The rows of a group lie close to one hidden flat surface of 9 dimensions, which passes through zero. Surfaces can cross.
Known rows, each followed by its group:
[-13 -10   0  -8   7  -5  -6 -21   7  33  -7   7  -5  -2 -15] -> fus
[ 15   1   3   1 -14   6   5 -12   3 -16   5  -1  12  15  12] -> busel
[-15  -4 -17   8   4  -2  10   3  31  12  -8   7  18  -2  -8] -> dasu
[ -2 -13  13  14  13 -14  -8   0  19  25  15 -10   1   5   2] -> busel
[-11  16 -19 -10  -9   3  -7  -4   7  -4  -2  14   0 -14 -16] -> fub
[ -2   2  29  26  -4   1   2   5  27 -12  13   4   4  -6   4] -> busel
[  2 -17 -12 -11  -7   4 -18 -29   2   5  -9 -25   5  17  -6] -> fub
[  9   1 -25  -2   9  -2 -12  21 -30  18  13  -4  -1   5  -1] -> busel
[ -8  -6  -5 -39  20  -7 -12   1  21   4   6  14   2 -11 -28] -> fub
[ -6  -4  11   8   1   4  31   6 -12   1  -9   6  -6   5  30] -> fub
[ 10   3   6   1  14 -21  20  12  -2  22  17  18  -1   5  19] -> fus
[-11 -10   7  -3   0  22  -1  10 -24  -1  20  27   5   2   1] -> busel
[  8   0 -11   0  -5  14  -6 -10  13  17  13  13  12   8  -8] -> fub
[ 13  -7  32  -1   0 -11   7 -23  16  -5  -4   0   3   7   4] -> busel
[ 19   6  10 -11   4   9   3   4 -13 -10   0  11  -3  -3  -3] -> fus
[ -2  -6   5  14   3 -10   6   2  -5  14  -4 -19 -11   6  19] -> dasu
[ 23  -6  13   4   0  -5  -9 -13 -22   4   8  28  25   9 -21] -> fus
[ 12   3  -5 -19  14  16   6  12   8  13   4 -11 -24   1  13] -> fus
[ -8   3 -25  -9   9   1  18  12  -2  21  -7   3  -7   0  11] -> fub
[  3  15 -10   9 -21   1 -18  -5 -17 -16   8 -12  -2   0   0] -> dasu
[-18  -6   4  14 -15  -2  10 -16   2 -23 -34 -17   7  -2   1] -> dasu
[-10   5 -11  -5   0 -40   8   0  -7 -18 -13   0  16  -4  -1] -> busel
[ 12 -20  -3 -25  14  -1   6 -20  13   9 -21   1  14  12 -15] -> dasu
[-12 -18   6  11  -1  14  -6  -6  25   2   7   7  22   6 -12] -> dasu
[ 11   7   5 -16  -7 -12  23 -33   5   5 -23  -3 -12   8  18] -> fus
[-12   6  -8   3  -2 -22  -1 -10  -2  18   2   6  -3  -3  -1] -> fub
[ 15  -9 -10  12  -1   7 -19   1 -13  15  16   2  20  14 -14] -> fus
[ -9   2  -3  -3   9 -39 -16  -7   0  11   0   6   8 -10 -23] -> fub
[ 22 -10   5  -9  10   3  -1   3  10 -14  -6 -12  12   8  -6] -> fub
[-11 -12  19   2  15 -34 -20  -4  14  -3  -9 -22   0 -10 -19] -> fus
[  2   8 -20  -6 -18  16  -2   3 -24 -27  -7   0   6   0   1] -> busel
[  2  -9  -1 -24  -3   9 -12 -18 -11 -16 -12  12  15   1 -28] -> dasu
[ -8  16   1  -4  -9  12   4   6   1 -12   3   0 -20 -12  11] -> fub
[ 10  10 -10  -7   8  18  15  18  -3   4 -11 -17 -27  -3  20] -> dasu
[-12   7  19   6   6 -21   7  12  -2 -18  -3  19   2 -19  -8] -> busel
[  2   7  10   6  -6  15  -1   8 -13  -9   9  -5 -17  -3  14] -> dasu
[-7 -5  6 -7 20  8  4 22 15 15 22 21 -1 -6 -3] -> fus
[  3   0   4  11   2  20   3  16  10   9  14 -10 -15   2  17] -> dasu
[  6  29  -1  13  -9 -23  12  12   0 -12   6  -6 -14  -9  23] -> dasu
[  3  -1 -16 -11  13  -1   3   3  28  26  10   8   4   4  -6] -> fus
[-12  -9 -20 -15   6   6  -3   8   6  -2   6  13  16   2 -11] -> busel
[ -9   0 -12  -6  10 -16  12  -1  34  20  -2   1   2  -1   1] -> busel
[ -2 -10  21  -7   0  24 -14   3   3 -26  -2 -16 -10  -7  -5] -> fus
[ -2  -6  22  11  14 -10  14  18  -7   7   8  14   0  -2  12] -> fub

New rows. What belongs after each?
[ -9  11   3  20 -10  -2 -17  12 -20 -21  -3 -10  -5 -17  -9] -> fub
[  8   8   0 -21   3  -5  31 -14  20  10  -6  21  -5   3  15] -> fus
[ -2   5  -5  -7  -5   4   9 -11  -2   7  -9  12  -2  -1   0] -> fus
[ 14  -2   6 -15  -9  22   6 -29  -5   3 -13   7  -6   8   1] -> fus
[-21 -16   9  -5  13  -2  -2  -5   5  23  -3   6  -8  -5  -7] -> busel
[ 17  -7  16 -10  -7  15   8 -17  17 -15   2 -21  -6  19  25] -> fus
[ 21  -1   0  19  -2  10 -16  10   3   5  24 -18   4  13   6] -> busel
[-22   5  -8  -5  -3   9  24   3  20   9   0   0 -19  -2  28] -> fus
[ -2  -9  17   5   0  -3 -17   1 -35 -14   1  -1   3  -2  -8] -> busel
[ -7   4  15   3  -6 -14   9  -3 -26 -15  -6  12   1  -5   8] -> busel
[ -4   8  -1   7 -20  14  30  -5 -16   2   8  32   3   9  30] -> fus
[  5   0   8   3 -10  14  15 -11  -2   7   9   9  -3  12  22] -> busel
[  8  -2  -1   0  19  10 -19  40   0  -9  21 -16  -5  -7  -7] -> fus
[ -5 -13   9 -12   8 -15  14 -18   3  12 -13  14  10   7  -1] -> dasu
[-20 -15   8  16 -11   0 -12 -23  -6  12   1  10  14   6 -10] -> fus
[ 16   2  14  14  -3   8 -18  17 -20 -24  17  -2   7  -2  -8] -> busel
[  6 -13  14   6  -1   6 -10 -17  27   4   1 -19   2   8  -3] -> busel
[ -5  12  -7   0   1   0   2   7  -9   3 -12  -1 -15 -14  -3] -> busel
[ -1  -5   6   8   3  14 -11  11  13 -11   5  -6   6  -4 -11] -> dasu
[-10  15 -18   5  -9 -30 -12  -2 -31  -3  -6  -2   0 -10  -8] -> dasu
[ 10  -2   6  -3  -1  12 -11  -9 -25   5  -4  20   6  -2 -22] -> fus
[ -1 -19   5 -10  15 -31   6 -13   0  18  -8  -7   6  13   6] -> fub
[ -9 -20  14   2  -2   0  11 -10 -17 -12 -22 -11   5  10  12] -> fub
[-12   4   6  -4 -11  22  21  -3   3  -8   1  21  -4  -1  16] -> fus
[-13 -16  -7   1   4  33 -28  18  -9   0  18   2   8  -2 -20] -> busel
[  9   2  20  -8  -5   9  12  -8  -2 -21  -3  14   1   1   6] -> fus
[ 20  -7  14  -3  14 -17  -3   7   6 -15  -6 -13  11   3  -8] -> fub
[ -1  11  -3  15 -18  20 -17 -11   6  18  30  12  -4   1  -3] -> fub
[  5   6  15  20   0 -34   6  18 -17 -20   8  -5   7   1  18] -> fus
[ 16  14  -1  -9 -15  -5  -3 -15 -14 -18  -5 -11  -7   4   7] -> dasu
[  1  17  -4  13  -1 -16   2   8   3  16  13  13  -5  -7   2] -> fub
[ 18   9  -3 -20   6  30   2   9 -17  -1  -1  19 -12  -8 -10] -> fus
[ 21   5 -10   6  -5   0  -1   1 -20   6   6   7  11  11   1] -> fus
[  3 -23  -9  -5   3  -4 -13  -3  -1   7  18  -5  24  23   0] -> busel
[-21   1  13   9   7 -16   5  11  -2   3  -2  13  -5 -16  -3] -> busel
[  5  -3  13  -5  15   5  -3   9  15  10   9  11  -3  -7 -12] -> busel
[  9  14  -3 -14   4 -10  -8   1  17  -5   8  -9 -12  -7  -2] -> fub
[15 -1  2  7  7 12  8 14  4 11 12 -8 -7  9 17] -> fub
[ -9   6  -1   0 -15  -3  -7 -13   3  -4  21  31  18  -1 -10] -> dasu
[ 12  15  -2  -4  -6 -22   9 -20 -28   0 -28   7  -5  -5  -5] -> fus
[ -5  17  -9  15 -24  10  -1  -7  -8 -10  -3   2  -4  -6   3] -> fub
[  3   1 -13  21  -9   6   0  -1  -9  19   5   0   4   9   7] -> fub
[ 29   9 -18 -11  -6  -9 -11 -13  18   8  19  -1  13  15  -4] -> dasu
[-17   4 -13 -31   7  -2  11  -3  13   5  -5  18  -9 -11  -4] -> fub
[ 23  19 -23 -26  11  -8  17  -4  29  17 -17  -3 -11  -1  -2] -> busel
[ 11  24 -33  -9  -5 -15  -5   7 -15  -9 -12 -16  -7  -7  -5] -> dasu
[-11  -3 -11  20 -26  18   3 -11   5  -4   7 -13   7  16  24] -> busel
[-30   6   8  21 -20  -8   5 -12 -23   0  -6   8 -11  -8  14] -> fub
[ 27  12 -20   2  -1   7   4  10  12 -12  -8   3  22   2 -15] -> fub
[-10  -2 -29  -7   4   4 -17   8 -10  -2 -14 -10   7  -7 -26] -> fub
[-10  -3  -6  19  -4   6 -26   7 -17   6   9  -4   4  -5 -17] -> fub
[  4   5 -26   2   9 -20 -19  11   1  34  31   9  10   4 -12] -> dasu
[ 22 -13 -15  -5   9  17  -1  -4  20  24   0 -26  -1  22   8] -> dasu
[ 28   8  14  -8  -2  15  -3  10 -20 -31   3  17  12  -3 -13] -> fus
